Every row belongs to one group in each of 4 separate groupings. Each group adds its own fixed numbers to the row, and there is some noise. The rows also spread widely along 16 directions, which tell nothing about the answers.
In the rows, 128 means zero.
Known rows, each followed by its group in each grouping:
[ 96 140 130  82  98 121 188 157  80 105  98 123 111  94 175 126  73  95
 154 164 177 113 124 118 135 143 144 150 192  95 154 134 120  97  71 105
  85 130 106  44  80] | j287 j35 j721 N
[148  71 128 138  82 106 120 136 153 155 134 108  92 122 113 134 149 139
 122 141 162 125 128 178 147 130 106 137 187 133 100 146 100 121 151 131
 111 150 144 151 126] | j908 j343 j121 V
[139 165  88 151  93 158 111 140 124  92 164 130  92  78 165 143  98 171
 142 162  96 145 123  84 112 130 170  99 112 145 169 161 114  51 119 105
 119 155  73 118 130] | j46 j670 j150 X
[123 168 138 191  96 167 119 120 134 130 205 130  43 145 106 135 127  98
 211 110 141 112 110 117 124 124 173 126 140 171 119 111 137  85 114 174
  70 157 131 178 122] | j46 j7 j721 M
[131 110 127 158 185 187  77  95 144 158 107 196 163 129 145 153 113  90
 180 140 212 104 120 199 124 135 157 113 147 106 133  86 121 106 159 154
  76  77 160 159 145] | j388 j35 j786 F
[139 149 178  92 178 141 137 106 106 145 159 112 134 185 130 163 108  83
 147 156 138 134 137  75 119  87 109 128 115 123 146  91 138 179 100 156
 120 139 120  69 152] | j753 j670 j63 X
[129 120 114 138 112 142  91 107 140  94 141 125 126 104 131 132 118 155
  95 141 130 157 123 131 110 125 139  99 129 147 158 112 100  96 174 123
 159 120  80 140 167] | j908 j272 j63 N
[183 175 129  68 183  88  89 153 153  67 161 159 135 100 120  95 153 132
 127 202 152 171 134 175  87 108 170  97 105  83 127 118 133 102  83 108
 157 124 104 150 118] | j287 j343 j121 F
[147 158  98 139 131 119 117 106 110 117 153 114 115 163 167  85 105 144
  67 200 116 188 169 116 114 161 134 139 196 133 140 156 104  41 127 127
 142 166 192  87  57] | j753 j7 j786 V
[122 159 112 173  90 100 156 167 109 145 163  74  57 160 103  88 155 110
 105 100 108 144 137  69 153 145 114 166 143 137 107 186 160 122 124 145
 125 173 157 146  74] | j388 j272 j72 M
[ 93 122 154 120 144 101 143 142 121  87 126 119 159 101 106 128 131 109
 125  92 175 128  98 131 109 144 124 113 119 159 157  97 132 162 141 166
 137 134 127  98 108] | j46 j272 j72 F
[117 187 105 137 145 120  99 140  95 128 152  86  92 188 120  79 162  88
  92 128 130 165 166  77 121 130 117 157 148 107 111 138 170 119 132 132
 149 159 185 158  77] | j908 j35 j150 V
[147 118 127 152 143  86 102 126 139 110 117 191 106 138 117 150 121 129
 174 174 161 112 137 162  95  98 140 145 202 148 112 146  95  67 118 144
  82 149 136 124  74] | j287 j272 j121 X
[ 71 149 162 101  69 103 137 127 122 103 146 123 163  57 119 150 144 120
 167  98 170  89  81 158 142 140 106 106 124 176 144  51 109 151 129 139
  83 109 110 103 130] | j388 j343 j150 V
[137 150 132 143 190 123 157 175 120 115  98 149 133 129 106  99 127  86
 124 136 134 136 122  92 112 107 158 149  78 110 131 152 165 150 129 136
 173 118 101 125 137] | j753 j35 j72 M
[117 174 141 127 123 125 136 139 109 111 112 142 137 137  98 129 121 106
 123 135  99 130 143  95 107  80 138 133 108 148 145 106 133 137 136 101
 151  99  79 106 181] | j287 j7 j72 X
[161  98 156 114 148 141 140  78 155 120 174 141  93 163 108 134  67 131
 133 123 160 138 112 161  92 166 147  89 139 130 140  79  90 116 103 182
 129 148 152 134 119] | j46 j272 j786 V
[113 166  68 173 106 153 109 147 129 108 183 116 108  43 216 134 125 189
 154 100  99 111  81  68 154 155 141  99  81 134 135 230 138 101 145 153
  82 148  94 120 105] | j46 j670 j786 N
[104 155 130 103 180 108 109 111  97  64 141 119 104 148 143  89 130  91
  97 104 134 141 102  89  97 120 134 128 109 100 128 134 141 159 145 169
 192 101  84 121 124] | j908 j272 j150 M
[125 106 122 147 147  99 104 109 127 128 122 129 114 137 125 143 138 127
 107  85 108 120 114 108 118 106  93 148 114 149 109 156 119 169 180 162
 154 126 103 140 147] | j388 j7 j150 M
[143 104 140 134 162 146 123 134 137  79 116 149 148 117 124 102  93 128
 120 140 187 144  98 173  86 154 186  99 158 124 160 133 106 111 129 154
 127 122 118 116 131] | j287 j272 j72 M
[136 132 131 180 112 146 103 107 144 150 193  98 107 172 135 147 130 166
 130  87  86 119 116  83 140 124 102 125 135 163 105 187 115 160 147 173
  86 168 148 134 148] | j388 j272 j121 M
[145 143  94 144 125 185 105 125 111 150 144 124  82 159 134 200  73 143
 145  84 110 115 159  73 111 110 119 119 123 104 135 130 125 119 122 115
  94 156 113 177 146] | j287 j272 j63 X
[170 111 157 151 152 204 160 175 127 160 123 109  97 163  64 152  95  89
 164 123 169 133 140 117 109 108 184 129 121 111 143 116 154 145 103 132
 102 153 124 172 181] | j908 j35 j63 M
[112 159 133 143 115 111  98  98 134 148 168 119 170 129 138 123 143 143
 116 132 137 133 126 132 137 161  85 115 140 164 137  96 123 117 142 161
 100 143 197 101  85] | j287 j670 j786 X
[190  87 167 135 186 206 142 142 167 189 132 154 184 129 103 171  94 127
 150 138 174 109 116 171 128 144 143 100  87  99 143 103 117 169 108 156
  80 121 160 140 185] | j287 j343 j121 M
[131 146 139  89 193  48  99  66 112  85 155 183  59 196 127 186  81 110
 166 148 136 131 144  85  56  55  97 141 172 145 111  86 101  92 102 181
 139 182  98 113  69] | j908 j272 j72 N
[148 134 151 183 169  90 157 154 170 171 129 196 135  96  92  72 196  63
 179 173 169 104 103 175 168 147 133 164  88 144  91 138 151 110 121 190
  91  87 167 143  68] | j388 j7 j150 V
[128 158 129 108  95 111 136 127 120 112 157  93 114 135 119 128 122 140
 100 111  90 145 133 107 124 119 117 124 119 140 127 131 127 141 121 115
 135 134 104 122 146] | j388 j7 j63 X
[141 173 121 170 106 131  98  96 166 124 171 176 103 141 152  84 129 156
 150 126  90 104 111 171 129 131 166 113 124 114  82 174 105  93 107 128
  88  72 114 154 154] | j46 j670 j63 M
[134 149 128 159  99 188  54  57 151 108 214 101 109 170 178  82 134 155
 108 142 105 146 110 131 133 141 156  76 158 130 130 174  92 126 163 155
 115  98 114 126 204] | j287 j272 j150 F
[130 126 121 108  93 101  99 125 129 156 167  87  99 101 141 132 183 116
 140 129 153 131 116 141 167 113  89 132 140 117 105 150 140 159 157 142
 109 123 115 136 134] | j287 j7 j786 X
[132 116 118 163 137 115 110 101 137 128 158 120  79 158 117 104 137 110
 104 120 135 154 130 121 119 151 116 137 144 152 119 131 121 107 158 179
 154 158 162 154  88] | j46 j7 j150 V
[130 167 127 121 117 104 152 125 125 155 132 130 148 142 122 142 102 150
  99 133 108 121 151 113 124 143  94 141 132 143 125 106 111 110 103 121
 113 151 184 105  91] | j753 j343 j786 N
[102 144 116 142  88 102 133  68 142 125 149 162 113 121 169 153  67 165
 121 126  78 107 121 105 122 142  88 124 122 165 134 104  80  87 133 138
 136 130 106  90 121] | j753 j670 j721 N
[149 132 135 169  93 115 155 148 146 161 136 109 124 148  79 120 142 150
  89 117  72 140 155  95 137 125 103 142 108 165 119 153 112 136 126 114
 133 147 144 128 145] | j46 j272 j63 V
[143 150 125 133 170  67  95 133 141 145 119 171 151 135 124 125 162 128
 142 128 132 105 135 138 119 107  89 152 121 115  91 154 129 149 115 146
  99 122 158 130  88] | j287 j670 j150 V
[124 129 118 133 118 115 146 170 134  94 128 131 122  83 131 121 111 142
 148 100 158  91  93 153 119 154 153 124 140 133 116 153 126 122 107 145
  91 140 130 144  90] | j908 j343 j721 X
[115 161 138 105 159 121 120 101 136 106 147 177 122 107 147 119 118 103
 164 131 163  97  93 156 120 124 145 108 102 105 114  88 124 122 123 161
 122  74 100 137 133] | j908 j343 j786 N
[117 191 106 108 130 175 182 177  75  86  98 137 124  89 171 122  61 113
 121 152 101 115 132  54 119 132 180 127  93  87 176 153 133  97  84  81
 138  96  59  73 139] | j287 j343 j150 X
[106 134 142 208 109 109 128 115 131 135 136 143  42 187  99  90 160  64
 162 111 118  84 117 107 146  88 137 170 170 168  74 167 126 132 159 179
 115 108 116 155 136] | j287 j343 j63 X
[146 141 146 110  61  79 123 161 135 115  92 120 164 137  40 138 129 182
  98 111 134 145 166 215  71 111 144 135 204 163 129 100  92 110 102  47
  99 146 167 144 143] | j46 j7 j72 M

New rows. What belongs after each?
[124 142 112 123 144 125 114 133 122 105  91 155 188 110 150 107 109 149
  83 148 142 132 142 160 110 149 133 130 156 113 147 131 102  96 131  99
 125  89 144  96 116] | j908 j272 j721 N
[124 140 107 172 137 122 111 118 141 123 136 184 141  92 137 188  91 165
 157 136 113 113 128  93 104 126 105 124 114 187 156 109  95  67 136 153
  98 169 125 120  92] | j287 j272 j721 N
[127 184  79 131 122  55  65 165 131  60  98 152 182  82 124  82 165 192
  75 130 120 160 149 179  79 138 147 124 154 135 127 156 116  70 137  70
 143 123 163 144  71] | j46 j670 j786 V
[105 247 121 167  55 157 114  95 141 158 186 178 152 115 136 153 123 162
 165 147  46  98 149  95 144 121 111 105  69 165 130  70 101  67 104  84
  79  82 118 126 164] | j753 j272 j150 V
[108 123 123 141 135 112 124 133 126 100  90 168 166  82 131 165  96 147
 126 114 118 113 118 112 102 114 113 118 106 160 156 111 104 122 148 125
 133 123  86 101 137] | j287 j670 j63 V
[120 182 141 172 119 122 160 143 129 113 157 166  97 139 140 104 126 108
 197 150 109  78 108 102 138 110 168 147 139 149 102 184 123 109  86 155
  62 106 110  95 111] | j753 j272 j721 X
[103 129  81 188 129 116 110 134 119 120  73 148 110 147 123  86 126 116
  62  66 114 110 140 130 122 161 122 163 144 125 105 157 122 110 184 126
 166 102 163 183  97] | j388 j343 j150 V
[106 138 128 151 102 201 106 131 125 130 164  48 186 134 155  79 146 145
  60  70 126 137 111 126 164 192 129  96 120 121 151 164 136 196 169 134
 113  94 168 117 185] | j388 j272 j721 F
[ 84 172 122  73 110 102 101 119 111 106 153 121 143  80 175 131 143 113
 145  98 173 114 103 159 144 148  98 109 118  86 120  83 142 149 121 125
 105  88 113 123 100] | j753 j670 j63 V
[164 105 128 137 162 144 204 189 122 166  29 155 208 108  81 151  62 135
  44 161 105 144 174  96 109 142 115 148  80 132 186 104 115 116 122  77
 181 132 141  81 142] | j287 j343 j72 X
[121 159 140 152 128 104 127 121 138 158 138 141 105 172  85 121 139  99
 129  77 106 102 137 112 129 120  95 145  93 127  96 107 147 162 128 149
 132 110 143 167 131] | j287 j670 j63 X
[141 167 134 128 102 134 109 109 154 110 157 144 117 128 126  67 139 127
 122 154 124 142 116 174 125 142 173 112 124 111 116 127 118 104 116 110
 136  77 109 150 168] | j388 j35 j150 M
[109 144 145 141 147 142  93 125 118 101 163 104 120 138 123 100 169  82
 141 139 186 142 110 128 130 123 146 127 155 146 143 116 143 144 160 172
 123 127 135 125 128] | j753 j272 j721 N
[178  74 126 113 123 145 171 159 128 136 126 117 105 100 137 195  55 169
 137 137 121 125 128  87 113 121 122 119 128 122 158 170  89 138  94 122
 105 187  79  92 147] | j287 j272 j721 V
[122 143 114  89 200 141  71 116 102  88  99 174 156 118 171 142 100  98
 138 136 210 125 121 176  87 118 152 115 165  71 139  93 123 112 134 129
 118  91 116 134 114] | j287 j343 j72 M
[152 113 159 117 123 146 155 155 131 150 145  86 108 144  71 143 126 103
 115 112 153 141 131 127 129 135 124 131 112 126 139  90 140 164 120 132
 139 155 141 151 152] | j388 j343 j121 M
[156  98 117 145 118 153  90  91 146 154 175 104  66 162 138 116 125 122
 115 136 155 151 129 146 131 154 128 117 157 114 128 137 118 109 149 160
 132 146 151 160 125] | j46 j670 j150 X
[119 219 139 127 106 125 159 148 109  88 156 131 109 148 133 120  95 138
 141 132  53 125 140  56 113 104 157 123  93 132 137 151 134 118  72  93
 121 124  88  87 149] | j388 j670 j121 F
[157  99 150 151 117 180 188 147 147 145 110 146  93 150  78 163  38 124
 149  94 124  97 123 122 102 147 162 115  99 117 153 108 117 137  99 131
 123 132 109 144 174] | j287 j670 j121 X
[103 136 135 145 124 123 112 116 107  88 134 149  98 134 104 169  89 115
 165 107 163 118 122 117  79 118 138 128 175 174 155  72 105  92 131 156
 112 168 120 135  98] | j287 j272 j721 M
[147 207 113  90 122 116  47 110 132 107 204 124 130 128 136 202 118 207
 165  76  85 123 130 100  79  79 106  84  92 126 117 113 125 153  98 109
  87 168 106 170 159] | j287 j670 j786 M
[125 157 134 146  87 130 137 169 129 141 142 136 115  77 100 179 132 140
 205 103 149  89 106 130 129 106 143 125 109 148 131 119 138 131 111 120
  65 139 107 148 138] | j753 j670 j786 M
[ 96 149 104 136 123  62 125 148 103 106 120 127 133  76 161 122 167 127
 124 140 119 128 116  90 144 104  97 156 134 155 117 179 130 126 163 141
 135 130 104  81  84] | j753 j7 j786 V
[140  97 142  97 146 129 142 122 144 139 127 130 154 110 135 128 109 122
 126 149 176 127 109 160 126 155 124 115 130 110 136 112 121 144 117 152
 119 123 139 104 121] | j908 j35 j150 X
[142 103 163  92 133 130 174 124 145  98 160 136  79 123 119 111  80  96
 153 129 192 120  89 180 114 174 168 101 138 100 130  85 111 120  81 169
 126 130 127 132 102] | j46 j343 j121 V
[147 122 105 113 140  99 139 134 152  92  98 163 171  79 157 109  87 183
  89 152 110 134 113 141  99 152 138 113 114 118 144 175  93 102 115 115
 144 123 105  91 119] | j287 j35 j150 N
[163 125 109 112 144 118  89 150 151  76 117 150 157  85 111 119 129 170
 107 135 152 150 119 182  80 136 171  97 123 123 150 135 106 108 129 105
 143 116 109 154 134] | j46 j272 j150 X
[105 173 120 149  92 179  28  71 134 132 186 114 171 147 154 169 126 184
 134  77 110 116 129 129 112 124 101  79 141 154 137  98 102 144 161 124
  70 129 153 148 186] | j287 j670 j150 V
[104 141 111 150 104 110 150 165  80 154  67 121  48 157  94 126 143  48
 112 106 124 107 165  88 143  82 110 206 145 106 106 123 148 139 160  89
 181  96  93 159 142] | j753 j343 j721 M
[154 101 149 139 164 196  86 101 151 205 145 132 157 176 151 112 146  85
 143 123 209  90 121 215 167 158 121 126 174  68  93 128 127 180 137 167
  47  73 212 156 154] | j287 j343 j721 X
[173 151 176  84 167 145 113 133 150 137 178 110 149 164  83 159 129 136
 170 128 152 131 125 130  91  89 144 101 106 121 125 107 139 192  77 145
  82 158 140 142 178] | j908 j35 j150 N
[154 211 121 129 122 110 138 126 134 103 167 165 119 129  93 175  74 175
 125 166  46 147 164  59  67 106 131 110  74 191 162  64 102  45  73  98
 151 189 120 126 108] | j46 j343 j150 X
[159 118 122 111 167  87 147 156 117 136 108 142 108 127 100 173 105 128
 123 129 130 135 150  95 101 100  99 156 110 113 122 127 128 125 105 132
 141 166 108 138  91] | j908 j272 j63 M
[144 126 114  81 110  89 143 146 128  78 131 111 149  81 137 178  72 215
  96 103  92 143 128 112  76 135 116 104 118 151 160 151  90 124  97 104
 132 189 103  96 114] | j46 j7 j150 F
[115 130 158 164 104 144 186 148 150 137 115 156 180  75 137  54 123 113
 136 145 162  96  79 184 166 200 166 113 115 123 137 144 117 125 115 151
  87  56 150  73 127] | j287 j670 j786 V
[162 113 160 123 148 137  96 145 159 148 153  99 168 132  82  93 190  99
 122 170 193 165 127 190 138 133 141 119 139 135 135 100 149 161 140 141
 119 127 173 146 151] | j388 j35 j721 X
[183 109 124  82 114 108 143 135 165 172 162 104 137 102  90 169 109 181
  93 105 122 150 141 155 116 167  81 108  72 117 133  94 121 144  95 122
 133 172 162 162 112] | j46 j7 j150 X
[119 136  88 155 121 160 172 128 113 149 103 160 156  96 155 181  30 171
  87 112  90 123 150  79 118 183  96 127  88 131 170  96 100  54 118 114
 130 144 134 108  86] | j908 j272 j63 M
[101 165 137 163  88 131 127 149 112 104 167 103  55 150 105 130 132 109
 192  54 137  73  99  95 119 113 151 132 156 152  96 159 135 159 112 166
  65 158 124 169 122] | j287 j343 j150 V
[109 121 127 135 133 138 117 105 129 101 128 113 146 135 134 102 108 128
  71  93 124 148 116 127 113 151 120 106 121 135 144 121 119 152 176 148
 171 111 120 119 159] | j287 j7 j72 V
[139 138 169  96 160  31 138 132 147 101 127 159 143 133 104  90 160 113
 129 137 136 108 103 174 114 105 115 153 136 134  82 134 112 170  97 154
 129 104 127 107 106] | j388 j343 j721 M
[161  91 123 150 145 151 153 161 136 111 113 151 135  88 138 158  74 151
 159 153 154 117 109 137 103 137 170 123 153 147 156 173 105  98 109 148
  81 163 112 102 113] | j287 j7 j721 X
[148 156 135 108 101  85  96 139 144 102 149  96 144 124 118  69 179 155
  87 145 123 159 130 173 127 128 144 115 147 119 118 167 124 148 130  97
 137 105 135 123 152] | j388 j670 j786 F
[147 158 162 143 121 148 144  97 124 198 209 114  50 185 135 150 123  77
 187 171 119 124 141  67 163 104  94 147 124 126 116 112 138 127  84 173
  86 160 134 105 126] | j287 j670 j721 M
[143  85 113 127 123 136 128 108 130 145 117 135  82 126 138 141  98 109
 107 135 152 129 131 143 134 145 114 134 146 109 131 111  99 105 151 136
 151 124 116 146 126] | j388 j343 j150 V
[140 116 147 116  85  66 155 110 157 143 153 130  95 131 121 129 118 144
 122 135 107 107 126 147 137 131  86 135 144 146  98 130  89 135 102 138
 122 141 126 115 122] | j287 j343 j721 F
[139 118 108 175 107 192 114  90 141 135 151 150  70 152 145 149  61 131
 151 158 135 134 137 124 109 134 167 118 170 147 150 113  97  51 140 134
 114 150 122 149 149] | j753 j35 j721 N
[163 122 163 129 141 117 141 136 151 147 140 116 171 135 108 119 149 145
  95 156  97 139 134 123 135 102 114 124 108 153 121 152 103 170 122 127
 128 124 128  89 177] | j46 j343 j63 V
[163  85 101 145 177 103 218 207 133 169  79 182 101  41 147 147  97  93
 160 167 163  98 111  97 162 150 117 165  75  88 125 183 142  96  98 157
 115 148 100 108  48] | j287 j343 j72 V
[111 199 151 139 177 129 111 138 136 115 124 190 228 112 134 117 135 129
 160 116 133  92 116 152 114 132 137 110  87 126 123 108 135 145  96 138
  64  77 159 107 119] | j287 j670 j63 V
[136 172 138 129 123 142 184 109 129 146 153 135  76 186 118 108  72  98
 103 121  86 122 150  96 130 152 131 133  96 106 115  98 124 112  85 130
 156 114 138 138 130] | j753 j343 j63 F
[149  84 145 113 108 124 153 121 144 140 107 134 113 128 123 113 107 123
 117 168 148 130 125 162 128 126 137 128 159 111 125 139  94 128 124 117
 137 106 101 103 166] | j908 j35 j150 V
[112 164 126 129 140  90  95  88 117  79  97 218 119 141 143 146  93 117
 160 183 134 104 145 162  79  73 156 137 198 148 116  90  78  38 117 109
 111  89  91 111 113] | j908 j343 j63 X
[113 182 128 114  98 123 109 107 147  92 183  96 169 112 146  83 137 178
  79 116  78 150 108 108 120 152 120  83  83 144 129 130 121 151 132 124
 155 117 119 111 168] | j908 j35 j150 V
[136 111 102 163 127  80 159 169 141 141  97 139 100 105  92 143 123 136
 102  77  83 114 136  90 122 124  89 161  75 142 111 165 137 149 147 133
 169 151 110 164 115] | j287 j7 j721 F
[129 176 142  66 113  44 178 200 115  83  91 129 181  64  81 117 135 150
  91 135 121 140 139 149  97 126 129 140 102 130 140 100 125 127  65  66
 146 129 116  98  91] | j46 j343 j63 M
[134  78 171 120 141 140 177 117 132 181 105 113 160 142 134 103 115  90
  93 135 152 119 113 136 166 158  96 134 117 100 137 132 117 199 142 161
 136  83 146  58 161] | j287 j670 j786 V
[103 141 120 158  84 107 137 151 108 100  72 128 140 128  88 105 114 134
  89 120 125 139 144 140 100 132 153 150 179 169 148 118 111  91 151  89
 146 129 144 121 125] | j388 j35 j786 M
[140 105 160 121 168 150 181 132 109 192  94 112 146 171 106  90 122  48
  77 148 174 142 146 139 151 168 110 171 129  87 138 104 143 161 130 153
 155  95 187  94 115] | j753 j7 j150 M
[126 130  93 163 163 125  36 131 102  62 137  93 114 179 163 100 133 152
 104 105 176 156 126 145  76 128 172 135 251 129 116 220 125 109 161 161
  93 185 180 147  70] | j753 j670 j63 M
[143 155 152 116 140 113  90 112 133  96 195  86 126 178 130 131 140 158
 126 113  98 126 117  95 102  86 122 111 148 159 105 161 117 184 121 160
 109 167 129 118 161] | j908 j343 j721 X
[ 99 116 139 139 161 126 122 131  96  98 102 128 147 138 114 155 105 101
 127  95 164 124 127 118  91 122 129 143 161 169 156  98 124 138 152 161
 124 151 149 107 100] | j46 j7 j721 X
[143 104 138 191 154 153 164 189 123 148  69 170  95 103  64  99 154  33
 155 178 194 128 124 135 137 120 185 174 112 128 154 119 151  95 158 141
 159  90 100 152 131] | j753 j272 j150 M
[109 172 125 195 123 142 100 107 107 138 141 144 120 182 154 120 138 119
 150 143 105 106 145  84 135  99 132 148 187 157 114 189 108 108 145 148
  70 121 154  91 126] | j287 j272 j786 F
[118 183 102  96 130 120  86 156 114  85 127 136 204  70 152 171 120 186
 122 107 119 125 126 114  97 112 118  92 101 129 156 129 124 135 123  87
 103 127  99 110 137] | j287 j272 j72 X
[135 128 152 114 156 131 141 131 155 116 136 179 176  63 128 159 108 136
 173 139 147 109  89 151 117 113 140  92  67 141 141  94 116 139 122 146
 107  97  73 109 166] | j908 j7 j72 V
[100  79 146 151  73 133 157 125 120 163 118  75 107 134 124 124 123 108
 103 101 150 120 118 120 163 145  94 138 162 141 136 141 123 164 172 146
 132 126 127  93 157] | j908 j670 j72 F
[135 122 116  78 140  87 102  54 134 120 165 158  72 126 176 181  92 128
 138 142 113 133 127 116 114 106  77 119 113 114 121  98  94 108 131 151
 154 129  67 122 123] | j388 j7 j150 F
[176 113 158 140 162 143 160 156 145 109 125 141 156 117 114 118 104 147
 129 170 131 132 112 132 103 117 183 110 129 154 147 169  95 130 105 142
 110 143 122  83 156] | j46 j343 j786 V
[117  80 125 140 103  73 216 160 139 150 114 172  44  63 140 170  81 102
 202 116 159  68  90 113 156 158  95 155 108 117 114 148 125 105  92 178
  97 155  91 112  44] | j287 j670 j121 F
[181 132 116  96  99 184 112 147 131 199 158  67 129 126 113 137 130 135
  81 140 162 177 168 157 150 181 108 116 111  63 158  90 148 125 108  80
 119 141 180 170 140] | j388 j670 j150 M
[170 131 136 101 136 116 150 142 138 155 146 121 106 128 102 131 123 115
 117 173 140 170 153 132 123 129 124 133 109 104 133  99 135 104  89 114
 147 156 131 137 115] | j46 j35 j63 M
[131 147 146 138 161  70 182 139 125  78  94 197 130 103  98 163  76 139
 136 152  58 119 117  55  68  74 136 149  65 196 153 123  98 107 116 142
 187 145  41  71 132] | j753 j7 j150 M
[176 144  96 104 151 157 165 204 111 159  91 127 154  74 112 184  87 151
  96 128  96 151 167  85 118 125 120 142  42  87 167 128 150 128  97  58
 146 144  98 142 145] | j388 j7 j721 M
[131 144 114 140 113 115 122 141 142 123 103 169 164  89 142 110 131 152
 127 143 138 105 120 165 130 146 136 131 138 116 127 164 101 101 120 111
  91  84 127 113 116] | j287 j272 j150 N
[156  57 122 178  78 127 194 138 163 191 104 164  79  74 118 174  76 135
 153 157 133 108 127 142 163 161 110 143 118 151 141 133  93  64 125 136
 103 149 105 126 112] | j388 j670 j63 F
[140 127 131 130 127  95 156 146 139 123 113 154  87 133  77 136 111 108
 133 116 137 118 134 131 102 130 131 142 109 130 128 105 119 118 115 132
 156 131 115 156 110] | j753 j272 j150 F
[129 129 135 130 114 142 136 103 138 151 142 115 123 151 129  96 120 114
  95 106 120 119 121 142 141 161 114 124 116 107 117 132 124 157 139 148
 136  90 143 129 151] | j287 j7 j150 X
[122 121 149 106 105 103 168 126  85 134 121 116  46 179 108 156  99  70
 158 135 157 113 145  96 125 103 116 169 195 124 127 119 117 122  96 138
 106 149 117  98  92] | j388 j272 j150 X
[146 130 143 113 112 110 134 170 130 120 165  96 140  59 110 112 183 124
 141 190 185 169 114 142 147 138 138 112 130 151 162 117 132 109 123 136
 114 155 133  97  98] | j46 j272 j786 V
